The same things were measured in two ways. Each way mixes the same 9 hidden numbers, adds some noise and spreads widely along 6 directions of its own, which tell nothing about the thing.
In the rows, zero is written as 128.
Some things both ways: the first way, then the second way.
[143 121 114 143 115 124  74 142 188  99 135  69  49 167 135 157 153]
[142 104 167 119 123 121 105  86 159 145 101  89 116 151 133 135 123 119
 126 147  71]

[173 122 152 162 147 132 113 109 190  93 133  80  78 146 105 137 158]
[138 118  93 199 100  93  66 110 108 136 137  78 133 136  53 109 147 140
 105 134 102]

[138 137  93 153 132 148 109 154 170 114 107 150  58 125 194  95 188]
[105 106 128 129 141 137 118 123 132 134  93 150 151 147 114 141 108 105
 134  92 131]

[ 90 136 144 139 109 126 120 122 134 168 149 107 208 107 121 128  46]
[132 201 139  89 170  76 193 124  97 125 116 103  45 136 130 133  97 118
 125 109  93]

[155 153 182 156 197 124 146 132 179 117 124  76 118 150 113 102  87]
[145  83 105 153 123 117  87  94 159 154 183 120 127 145 111 128 137 134
 151 137 151]

[109 125  99 112 109 111 131 151 120  83 115 128 160 155  79  80 149]
[132 127 103 141 118 127 121 137 144 166 146 133 157 144 117 127 138 134
 124 135 156]

[185 147 143 113  97 123 146  98 138 144 110  98 173 173 143 129 104]
[148 152 150 109 150 119 141 136 145 143 117 124 103 148 112 108 119 115
 147 132 142]

[141 129  89 122 163 147 123 115  75 143 173 138 159 129 138 108 118]
[123 156 136  94 142 108 182 140 110 148 104 111 119 134 112 157 102 137
 118 106 137]

[134 130  79 135 125 133 129 139 125  89 120 166 129 117 161  78 187]
[138 140 124 131 131 151 128 114 125 142 111 127 139 137 103 117  96 123
 133 102 104]

[138 177 152 137 176 155 147 106 149 173 141  98 159 121 175 146  60]
[115 163 131  76 144 135 211 141 101 127 132 138  96 134 145 167  93 127
 139  89 156]

[124  73 125 143 156 137  90 120 142 121 166 173 102 143  97 117 208]
[110 113 114 151 156  83 107 115 147 136 142 138 101 135 130 100 143  80
 147 117 136]

[107 137 151 167 152 126 112 156 155 153 140  76 145 156  50  98  91]
[115 164 120 119 136  79 166 143 115 143 124 114 110 122 138 104 130 123
  91 135 127]

[159 163 156 159 124 115 124 148 185 110 115  88  92 146 123  64 109]
[ 81 209  78 100 116 137 174 159 106 138 110 120 147 168  79 141 146 137
 108 102 140]

[ 57 109  96 140  69 123 117 154 145 137  99 120 171 150 100 139 141]
[167  81 157 141 153 114  99 110 150 138 157 153  98 152 154 144 103 117
 177 121 143]

[155 141 168 104 127 108 189  87 117 101 109 129 235 118 166  55  41]
[164 173 126 136 125 111 130 110 126 115 144  89  54 135  40  76 114 137
 135 127  91]

[161 158 146 115 151 180 141  45 139 149 170 120 155 117 166 146 114]
[109 118 131 123 131 128 169 125 103 139 161 102 106 123  91 143 104 126
 150  78 113]

[216 129 167 184 144 121 120  94 163 129 150  64  80 164 138 120 116]
[129 179 174  73 140  84 223 150 127 141 102 137  61 150 158 110 118 101
 132 109  91]

[140 152  93 166 168 160 106 122 109 153 184 102 122 129  79 119 135]
[134 142 153  94 154 121 172 124 140 171 124 146 117 145 182 144  93 118
 137 108  89]

[204 129 151 149 162 116 161 112 104 114 134 125 128 146 161  35 105]
[138  99 160 130 138 103 133 129 158 157 134 127 104 140 113 122 118 113
 148 117 111]

[ 64 122  80  67 141 163 112  80 100 108 170  99 182 115 100 189  70]
[121 156 106 104 119  78 169 129 123 145 120 121 108 160 118 159 126 150
  97 123 133]

[163 129 121 106 130 117 145  99  95 115 144 102 154 164 128 112  87]
[165 132 152  76 167  96 132 124 203 167 150 161  88 207 129 130 134 132
 187 134 152]

[209 127  96  77 123 134 119  86  90 118 169 153 122 175 180 136 182]
[119 125 125  82 176 153 106 110 172 180 116 106 175 162 112 153 125 125
 158 130 155]

[126 132 129 158 177 145 112 158 160 150 119 110 132 145  89 109 133]
[137 115 120 145 123 116 122 116 131 130 128 129 119 131 118 116 124 110
 135 124 149]

[153 118 117 178 120 104 103 146 159 118 135 102  85 161 130 129 164]
[135 166 165 111  89 192 176 132 103 116 111 116  95 138 160 184 104 115
 151 107  87]

[128 104 151 177 117 117 111 135 197 123 103  88  76 159 160 132 136]
[107 126 113 102 138 101 155 119 126 121 106 154 119 156 144 155 121 113
 125 105 166]

[137 167 110 111  82 156 102 128 219  98  80  78  89 129 172 147 133]
[120 106 123 110 139  87 133 118 158 156  89 146 151 155 106 105 125 118
 112 113 137]

[145 135 142 127  40  95 105 109 191 117 122  88 130 171 131 175 133]
[122 176 161 100  90 195 205 156 106 117 139 125  79 145 166 202 117 111
 175 100 117]

[178 128 158 194 191 104 151 138 106 145 155  94 122 189  83  64 120]
[157 148 126 111 130 130 148 151 137 134 178 133  92 167  87 133 131 147
 172 123 187]

Other things, the second way, with their names:
q231: [145 166 125 106 105 179 161 125 120 129 151 101 111 142  74 127 121 139
 159 115 146]
q983: [154  50 171 160 127 111  95 131 161 145 168 146 100 158 124 144 139 100
 203 115 158]
q929: [113 123 125 102 129 138 149 111 140 136 132 118 121 137 115 140 123 119
 138 114 144]
q841: [127 190 104  88 162 148 119  89 147 137 119 111 116 169 125 122 122 123
 141 132 103]
q579: [138 174 114  81 146 142 167 113 132 169 112 138 138 151 167 150 105 127
 134 117 130]
q111: [157  99 139 122 137  92 138 116 145 164 156 164 106 172 137 133 109 136
 163  99 118]
q763: [134  83 117 113 128 108 131 125 170 172 122 143 164 138 122 153 130 128
 124 137 211]
q816: [134 146 136 113  95 146 200 145  94 145 175  90 101 104 145 181 104 157
 120 127 135]
q368: [ 98 150  85 136 125 149 118 113 142 139 126 128 124 153 103 175 137 102
 151 102 142]
q716: [108  95 145 135 124 122 162 134 125 120 119 130 126  75 155  94 105  96
  95 127 149]
q20: [101 241 112 135 128  88 154 185  75 125  77 101 106 185  52 117 153 122
 120  92  81]
q802: [119 104 119  99 157 115 138 119 156 156 136 168 136 169 173 181 130 103
 171 106 200]
q260: [149 175 108 166 167  89  74 131 127 132 126 114 103 155  69  74 125 126
 128 135 101]
q749: [116 113 140 133 122 119 166 134 105 124 130 122  97 115 121 159  98 119
 130  92 122]
q784: [120 149  87 131 124 119 120  99 117 130 112 109 124 157  89 167 133 124
 133 109 148]
q121: [147 157  97 103 166  92 144 105 134 172 139 122 119 150 112 136 103 147
 129 116 139]
q452: [123 121 150 131 105 131 139 129 143 123 128 118  95 136 114 138 127 113
 135 126 119]
q943: [128 162 123 101 146 160 146 103 137 159  92 129 153 125 157 119  96 109
 115 122  93]
q70: [160  90 157 117 142 136 114  95 151 129 123 115 106 132 112 142  98 118
 160 127 151]
q584: [118 122 105 153 121 111 113  79 121 140 118  97 127 108 130 125 111 113
  96 126  80]
q967: [131 115 161  74 127 140 165 107 168 143 140 115  93 157 125 145 134 111
 175 120 138]
q881: [117 214  47  60 120 159 146  90 145 135 101 139 151 214  95 154 146 150
 125 115 164]
q432: [152  52 208 145 132 105 122 118 161 126 121 144  66 128 171 166 111  77
 175 124 125]
q179: [122 162 126 100 152 139 144 139 142 147 118 126 128 156  97 122 127 111
 157 108 149]
q513: [145  96 116 154 145  95  97 104 139 147 127 108 136 110 125 124 112 127
 106 150 156]
q958: [142 170  93 116 130  73 156 127 132 156 105 143 127 147 106  83 119 141
  79 127 122]
q166: [102 153 113 119 103 146 171 128 107 138 164 101 117 131 114 115 139 125
 133 107 106]
q899: [ 62 134  86 155 119 161 146 166  77 153 144 114 190 108 146 185 133 111
 122  90 162]
q883: [149  54 102 184 119  86  68 111 141 141 153 126 152 119  90 119 121 146
 101 147 183]
q233: [127 134 106 158 100 129 145 132  94 145 135 109 138  97 142 149 113 131
  96 124 132]
q790: [105 123  80 121 118 147 125 103 149 159 146 119 164 136 129 154 139 128
 119 132 168]
q328: [118 131 108 113 141  96 166 141 116 160 128 131 138 134 112 149 119 132
 124 102 176]
q715: [101 217  79  44 123 138 202 118 111 135  98 109 135 177  96 156 128 156
 104 109 146]
q662: [117 131 116 121 111 140 149 133 128 135 141 129 134 137 109 114 128 126
 128 113 141]
q464: [133 240  50 121 151  69 132 142  91 156  62 116 151 183  80 138 135 153
  78 123 148]
q597: [117 135  76  91 123 140 160  92 116 131 102 143 164 136 133 156  88 151
  82 112 163]
q264: [121 160 112 107 170 130  95  96 142 165  96  97 149 181 103 180 126 125
 153 116 114]
q64: [128 102  93 144 142 108  89  94 141 155 139 103 160 132  74 101 128 135
 115 132 148]
q880: [131 155  85 127 152 109 106 101 151 146 136 119 117 151  77 104 131 122
 137 121 139]
q337: [141 158 110 133 129 134 128 136 128 148 154 117 122 149  95 124 121 146
 139 124 132]
q74: [134 105 100  95 126 126 147  90 151 141 124 149 139 143 135 151 104 140
 113 119 174]
q543: [128  88 133 135 159  78 139 167 134 155 125 180 150 132 167 136 102 128
 109 118 180]
q873: [123 118 112 143  84 160 150 123  88 132 125 116 142 132 105 208  95 153
 124  84 122]
q155: [112 119 127 134 150 103 160 140 127 148 137 145 119  98 155 110 104 102
 113 111 139]
q994: [127 135 140 136 135 132 132 125 125 139 103 134 128 122 190 157 100 110
 110 130  96]
q695: [153 123 136  97 151 120 149 107 163 160 131 151 120 139 145  91 116 103
 153 120 150]
q672: [128 145 112 108 151 119 143 124 135 158 111 118 142 126 142 161 110 127
 110 136 165]
q534: [114 148  85 143 146  75 119 129 101 125 116 129 131 155  61  90 130 126
 110  95 138]
q548: [122 155  84 104 124 152 120 119 153 147 135 127 160 181  38  98 141 147
 142 109 153]
q588: [155 130 134 150  99  87 129 149 128 141 138 112 101 146  95 130 141 148
 114 147 136]
q524: [152  97 156 136 144 115 100 138 142 147 129 125 124 174  81 159 129 126
 184 106 161]
q576: [135 128 111  99 160 101 141 120 134 158 115 168 149 170 123 115  98 137
 132  89 134]
q683: [114 144 131 160  78 183 132 141  90 112 127 112 118 143 129 189 125 114
 147 100  98]
q410: [111  72  82 211 111  86  72 120  99 119 102 110 160  95  57 152 112 133
  75 115 174]
q493: [ 94 132  89  84 122 183 181 129 140 150 160 131 155 124 150 200 125 125
 146 116 226]
q40: [141  81  89 194  75 119  57  73 112 112 151  70 119 141  47 166 145 150
 127 131 133]
q392: [117 171 107 116 137 100 143 123 127 136 107 112 101 158  98 147 133 120
 126 115 126]
q625: [160 120 128 130 130 105 155 129 116 154 123 157 128 129 152 127  93 133
 120 111 143]
q533: [157 140 118  92 153 131 132  93 159 153  89 144 138 145 137 138  86 135
 114 130 147]
q250: [149  79 157 124 120 132 141 124 167 152 130 157 129 125 173 135 123  99
 153 135 178]
q717: [115 162  53 117 184  77 132  92  99 168 124 128 163 127 155 117  92 142
  71 117 130]
q167: [145  71 104 194  91 120  55  85 138 131 148  94 138 132  75 126 145 131
 127 140 132]
q697: [134 102 157 128  99 112 157 133 129 142 138 132  99 149 146 171 118 130
 141 110 108]
q148: [136 112 152  88 150  90 185 126 124 153 135 170 102 158 197 158 100 117
 154  90 133]
q968: [102 164  71 179 143  92 108 132  70 144 105  85 165  92 106 124 117 128
  62 126 128]
q103: [161 157 120 112 128 138 140 102 154 138 122 131  85 155 118 168 112 122
 152 124 141]
q974: [120 109 142 132  96 136 165 146 126 140 146 139 119 134 115 124 120 123
 139  96 117]
q825: [158 119 162  83 142 159 144  99 180 152 152 141  85 180 118 160 110 115
 212 102 130]
q518: [111 127 132 137 126 127 135 123 107 112 138  97  99 131  78 137 119 122
 141 104 122]
q10: [164  89 135 188 115 118  54  95 138 128 153  78  98 137  65 153 125 138
 148 147 113]
q95: [130 158 111 123 138 123 113 116 139 137 110 106 121 161  83 150 127 133
 131 129 136]
q211: [146 145 141  94 116 138 184 118 109 117 141 123  81 139 132 153  96 140
 140 109 136]
q541: [100 153 130 100 134 141 183 136 107 134 144 118 100 138 154 179 118 113
 152  95 127]
q39: [154 153 123 124 164  82 115 117 128 150  94 119 120 158 100 121 108 129
 124 118 123]
q278: [143 116  97 119 141 113 150 113 134 151 146 147 120 132 112 153 105 133
 142 104 191]
q112: [146 191 101  99 132 179 100  67 139 109 123  87  83 196  56 181 117 142
 177 112 101]
q484: [164 125 132 130 120 136 106 102 155 132 153 140  91 185 100 130 136 123
 189 116 128]
q202: [141 189 107  80 143 184 129  99 145 135 154 122 123 195  97 115 126 141
 175 117 114]
q446: [136 125  84 167 130 118  57  87 129 145 137  95 148 158  86 132 128 150
 113 135  93]
q88: [159  63 219 142  84 149 171 144 135 137 177 137  63 117 185 161 112  97
 194 110 103]
q949: [156  94 143 153 136 136 119 130 128 137 165 157 111 127 184 158  93 124
 151 123 145]
q461: [ 94 189  57  86 148 121 144 122 145 153 102 145 153 183 120 168 135 136
 109 114 162]
q354: [155 168 101  90 149 133 113  68 159 126 107 102 101 179  41 118 108 148
 138 122 116]
q545: [130 198 134  76 132 130 182 142 124 139  91 119 124 157 108  97 119 132
 111 123 117]
q251: [104 149 122 128 113 151 166 131  77 118 104 116 128 132  98 150 103 114
 134  67 105]
q864: [111  91 110 149 142 113 109  97 132 142 145 122 138 107 164 114 127  94
 121 128 140]
q966: [149 124 149 134 168 109 129 149 125 148 125 154 115 145 151 160 101 110
 161 111 166]
q595: [101 220  64  92 138 183 147 148 130 162 105 112 194 146  95 128 144 132
 117 133 190]
q294: [140  88 152 152 137  63 134 139 145 132 141 145  78 126 133 109 124 104
 130 127 147]
q748: [154  56 170 116 159  44 128 106 198 173 130 172  93 152 170 106 123  94
 149 130 132]

Some of these things the first way, each followed by its name:
[152 102 117 116 133 111 140 119  72 125 144 148 188 144 125  67 102]  q95
[161 121  98 124 168 139 122  98 110 106 174 151 146 124 146 148 173]  q278
[108 133 126  99  95 100 124 146 172  77 100 126 122 139 176 101 111]  q452
[ 57 128 132 113 153  78 174 166  72  94 139 134 225 131 119  43  45]  q816
[166  99 165 142 160 123 148 111 161  98 102 102 130 160 125  97 123]  q167
[147 126 130 122 132 132 129 105 156 111 142 137 133 129 155 166 170]  q968
[118 124  84 160 169 191  99 119 121 167 157 152 130 110 107 111 175]  q251
[218 145 132 136 178 141 121 111 128 144 149  79 115 183 109 127 127]  q763
[190 102 150 166 185 100 155 114  95  99 147  83 117 179 100  76 105]  q588
[176 172 109 178 143 125 103 159 170 141 127  73 105 144 130 129 128]  q533
[104  93 104 147 147 145 111 156 110 159 124 141 144 163  60  83 154]  q983
[118 161 105  98 135 124 113 153 135 138 137 114 169 134 132 147  95]  q672
[166 166 185 185 132 142 172 115 153 165  84  61 183 156  76  19  42]  q974
[130 117  97 102 129 115 130 125 113  80 141 159 157 153 137 101 178]  q231
[121 140 139 129 131 126 142 133 171  94 101 109 117 154 142  95 132]  q662
[138  94 174 135 140 134 146  88 156 137 119 119 163 170 118 127 133]  q864
[154 147 119 167 125 115 107 150 173 112 140 123  74 137 125 120 184]  q260
[143 114 120 161 179 127 124 128 118 116 164 119 136 147  82 120 160]  q233
[192  89 101 185  87  90 107 132 131 107 150 149  60 173 166 140 252]  q966
[191 107 199 206 227 112 159 122 132 106 159 112  90 167 102  13 137]  q166
[177 112 137 157  45 116  86  92 168 123 150 102 154 165  55 124 182]  q880
[147 146 136 138 193 122 138 180 160 129  90 110 119 159 140  89 113]  q250
[129 133 114 143 182 126 105 159 153 120 147 114 101 146 130 144 153]  q513
[171 115 110 145 120  58 100 174 165  41 138 149  78 120 192 106 178]  q103
[144  93 144 119 156 119 149  93 121  80 139 153 161 114 166  87 121]  q584
[184 114 169 171 140 114 148 102 147 130 126  85 119 182 120 110 124]  q88
[109 167  62 117 148 144  89 173 158  99 140 146 102 111 142 132 183]  q943
[106 151 101 116  95 150 153 102 129 139 106 103 153 155 151 161 115]  q543
[119 127 142 169 165 142 113 142 150 166 134  94 137 150  72 107  98]  q294
[ 88 138  78 134  97 129 127 149 159  84  97 115 142 117 140 145 161]  q625
[135 182 118 134 121 160 122 140 169 135 102  85 145 146  78  68 110]  q548
[111 160  97 158 155 137  83 185 156 136 140 108 134 106 106  76 105]  q354
[113 150  94 100 131 121 125 148 145  83 122 127 146 114 160 144 132]  q579
[125 117 156 168 125 106 117 142 146 142 147 121 129 146 118  86 120]  q541
[213 141 141 185 129 146 139  58 138 140 155  71 123 145 134 133 122]  q873
[143 131 165 207 144 136 137 151 193 131  87 100  93 128 134  51 132]  q534
[ 67 104  39 148  98 171 106 128  95 121 138 141 154 123  80 103 191]  q576
[116 121  68 103 109 145 116 123 109 116 129 145 164 111 150 143 143]  q39
[ 94 110  75 108 127 104  81 166 134  77 161 178 113  98 176 118 158]  q112
[104 172 166 144 120 143 126 149 194 173  97  92 157 125 139  97  59]  q518
[ 78  99 115 137 205 148 177 110  54 121 157 166 221  94 123  76 100]  q717
[ 62 100  99 129 136 144 146 136  87 140 110 123 219 156  51  87 106]  q883
[156 114 131 152 145 106 112 134 134 118 152 114 118 149 119 115 134]  q10
[100 130  75 122 193 173 106 144 126 138 145 168 125  97 146 128 153]  q410
[ 99 144  89 117 177 147 139 140 116  87 127 112 164 104  99  90  96]  q958
